There are 3 ways to turn a row about zero (a turn may also mirror it). The second row of each pair is the first, turned, with some noise. The first 30 pairs use one turn. New pairs use 3 turns, one after the other, and a turn may come again.
In the rows, zero is written as 128.
Known pairs, each followed by its turns in order:
[130 153 140 113  89 127 121 121  87]
[103 129 163 119 102 146  97 111 135]
J_694

[110 154 179 162  82 123 103  87 128]
[ 78  92 147 177 119 168 112 126 122]
J_694

[ 89 136 122 141 160 130 131 116 132]
[122 127 108 169 128 101 130 142 116]
J_127

[ 86 123 125 143 108 134  82 121 105]
[105 108 170 147 132 107 107 156 127]
J_694

[166 136  91 105 186 172 121 141  98]
[105 115 191 147 138 116  63 158 137]
J_127

[143 117 124  90 127  99  44 125  86]
[ 65 118 163 141 127 193 119  94 149]
J_467

[114 134 116 115 121 124 179 117 167]
[165 133 145 131 124  88 155 143 104]
J_467

[137 168 143 166  77 132 138 179 162]
[121 110  91  60 135 145 161 162 143]
J_127

[139 130 198  94  90  87  93 101 102]
[107 154 196 172  99 181 131  95 127]
J_694

[146 125 114 156 126  87 173 148 110]
[186 106 118 158 141 134 104 127 112]
J_467

[111 109  70 136 103 139 116 100 101]
[131 128 135  96 161 182 149 129  94]
J_467

[158 149 164 137 130 201 138 170  96]
[109 150 154  74  94 117 102 193 122]
J_127

[129 126  85 134 184 137 203  75 126]
[192 114 164  84 181  99 122 178 137]
J_467

[156 183 142 101 115 137 128 110  99]
[118 150 128 148 174 117 147  90 167]
J_467

[100 121  87 132 154 140 101 128 161]
[149 117 117 137 161  94 134 161 158]
J_694

[115  75 160 110 113 220 141 169 175]
[118 107 119 107  73 173 101 171  43]
J_127

[130 160 151 146 110 137  97 104 168]
[175 106  94 102 141 102 130 133 120]
J_127

[133 143  83 155 127 133 109 115 153]
[137 121  97 141 144 127 102 166 157]
J_694

[113 113 127  76 141  60 113 157 178]
[ 86  99  79 136 139 152 107  52 134]
J_127

[160  94 118  84 151 124  63 109 139]
[172 172 165 163 176 134 127 128 148]
J_694

[113 133 137 157 109 166 156  88 148]
[174 116 122 142 101 126 158 166 113]
J_127

[119  88  98  82 102 117 138 145 130]
[144 152 172 133  97 153 145 126  97]
J_467

[114  96 153 143 199 153 111 114 182]
[142 109 108 153 199 123 188 141 114]
J_694

[192 125 119 128 121 163 143 175 132]
[129 190 120 157 143 113  80 121 107]
J_467

[122 167 125 143 126 198 101 121 134]
[ 86 160  91  81 156 107 143 117 126]
J_467

[194 115 114 122 124 187 154  94 171]
[191  81 157 121 114 173  92 166 133]
J_127

[163 185  99 165 149 155 124 108 121]
[151 113 147 124 160  97 119 183 165]
J_127

[101  57 133 118 102 121  80 128  82]
[124 153 200 162 130  81 117 135  95]
J_694

[139 112 160 111 124 102 101 157 147]
[101 125 136 163  83 122 109 120 134]
J_467

[125  81 132 154 135 155  83 168 148]
[178 104 143 155 152 101 132 154  89]
J_694

New pairs. What belongs after each?
[111  89 145 144 165 134 161 187 112]
[101 176 125 113 148 115  96  94 179]
J_127 J_467 J_694

[174 171  94 131 104 178 107  95 106]
[112  54  88 137 103 141 103 121  80]
J_467 J_127 J_467

[132  99 110 145  47 168 141 167 193]
[ 92  91 129  72 105  96 151  65  69]
J_467 J_694 J_127

[108  92 127 108 135  91 108 170 138]
[ 89 130  80 155 124 116 113 109 107]
J_127 J_694 J_127

[ 91 146 114 100 129  87 141 146 133]
[109 160 122 157 170 110 142 134 132]
J_467 J_127 J_467

[ 96 109 130 179 115  99  76 150 129]
[102  55 128 150 106 145 117 105 158]
J_467 J_694 J_467

[121 182 107 116 147 140 142 125 140]
[142 124 105 153 109 138 142  95 165]
J_694 J_467 J_467

[122 189  99 101 144 119 138 110 151]
[ 76  92  89  90 121 129 128 112 144]
J_467 J_694 J_694

[159  73  99 141 120 151 143 103 154]
[ 93 127 157 100 110 152 111 171 160]
J_694 J_467 J_467

[101 153 143 193 129 173 127 135  85]
[108 169 109 185 144 168  85 146 127]
J_127 J_467 J_694

[ 49 142 152 120 108  50 164  77 113]
[121 125 197 133 100 216 171 116 188]
J_694 J_467 J_127

[170 150 100 137 108 142 156  98 137]
[145  84 117 152 117 136 144 174 158]
J_467 J_127 J_694

[150  89 137 158  94  78 163  92 146]
[172 129 159 119 146 137  66 180 135]
J_467 J_467 J_694

[ 88 106 142 118 153 144 175 148 130]
[ 95  97  80 165 132 132 109 121 118]
J_694 J_127 J_694

[112 108 158 125 107 149 124 136 110]
[126 104 116 123 131 155 128 160 106]
J_694 J_467 J_127

[152 124 120  84 140 166 108  87 124]
[117 144  97 127 146  89 146  78 112]
J_467 J_694 J_694

[132 153 111 124 108 139  99 129 135]
[106 135 120 125 137 107 160 125 109]
J_694 J_467 J_127

[140 102  92 167 117 133 147 159  92]
[134  80 128 116 155 134 138  82 168]
J_127 J_467 J_127

[150 147 150 148  90 125 150  95  94]
[145  82 134 113 125 165 118 112  98]
J_127 J_127 J_127

[123 147 132 188  92 147 102 164 104]
[142  79 136 123  70 150 124  93 151]
J_127 J_694 J_127

[150 172 105 148  67 132 113 193 118]
[102 115 128  64  69 102 119  72 125]
J_467 J_694 J_467

[ 99  96  95 118 103  50  64 138 149]
[ 90  59 161  97 112 148 133 200 127]
J_467 J_467 J_127

[ 93 103 106 112 145 111 138 128  83]
[170 149 150 148 137 106  94 136 128]
J_467 J_694 J_127

[ 86 149 119 103 130 128 143 143 132]
[ 98 106 117 141 149 139 107 135 148]
J_467 J_694 J_694

[ 48 135  71 100 134 167  93 172  76]
[194 146 126 105  70 154 164 189 184]
J_694 J_694 J_127

[170 132 130 142 106 121 153 100 133]
[ 83 120 160 117 115 142 130 132 136]
J_467 J_694 J_127

[108  74 162 146 113 155 172 159  85]
[130 151 143 165 139  49 129 132 166]
J_467 J_467 J_127

[179 128 136 142 110 136 174 122 146]
[115 129 144 160  86  96  88 144 122]
J_694 J_467 J_127

[125 222 126 137 101 125 107 195 141]
[127 102 100  69 133 178 183 187 110]
J_127 J_127 J_467

[163 173  89 111 162  63 134 115 111]
[152 119 160  96 192  85 112 148 153]
J_467 J_127 J_127

[130 157 158 154 128 129 151  84 160]
[157 117 124 124 186 116 145 103 116]
J_127 J_127 J_694

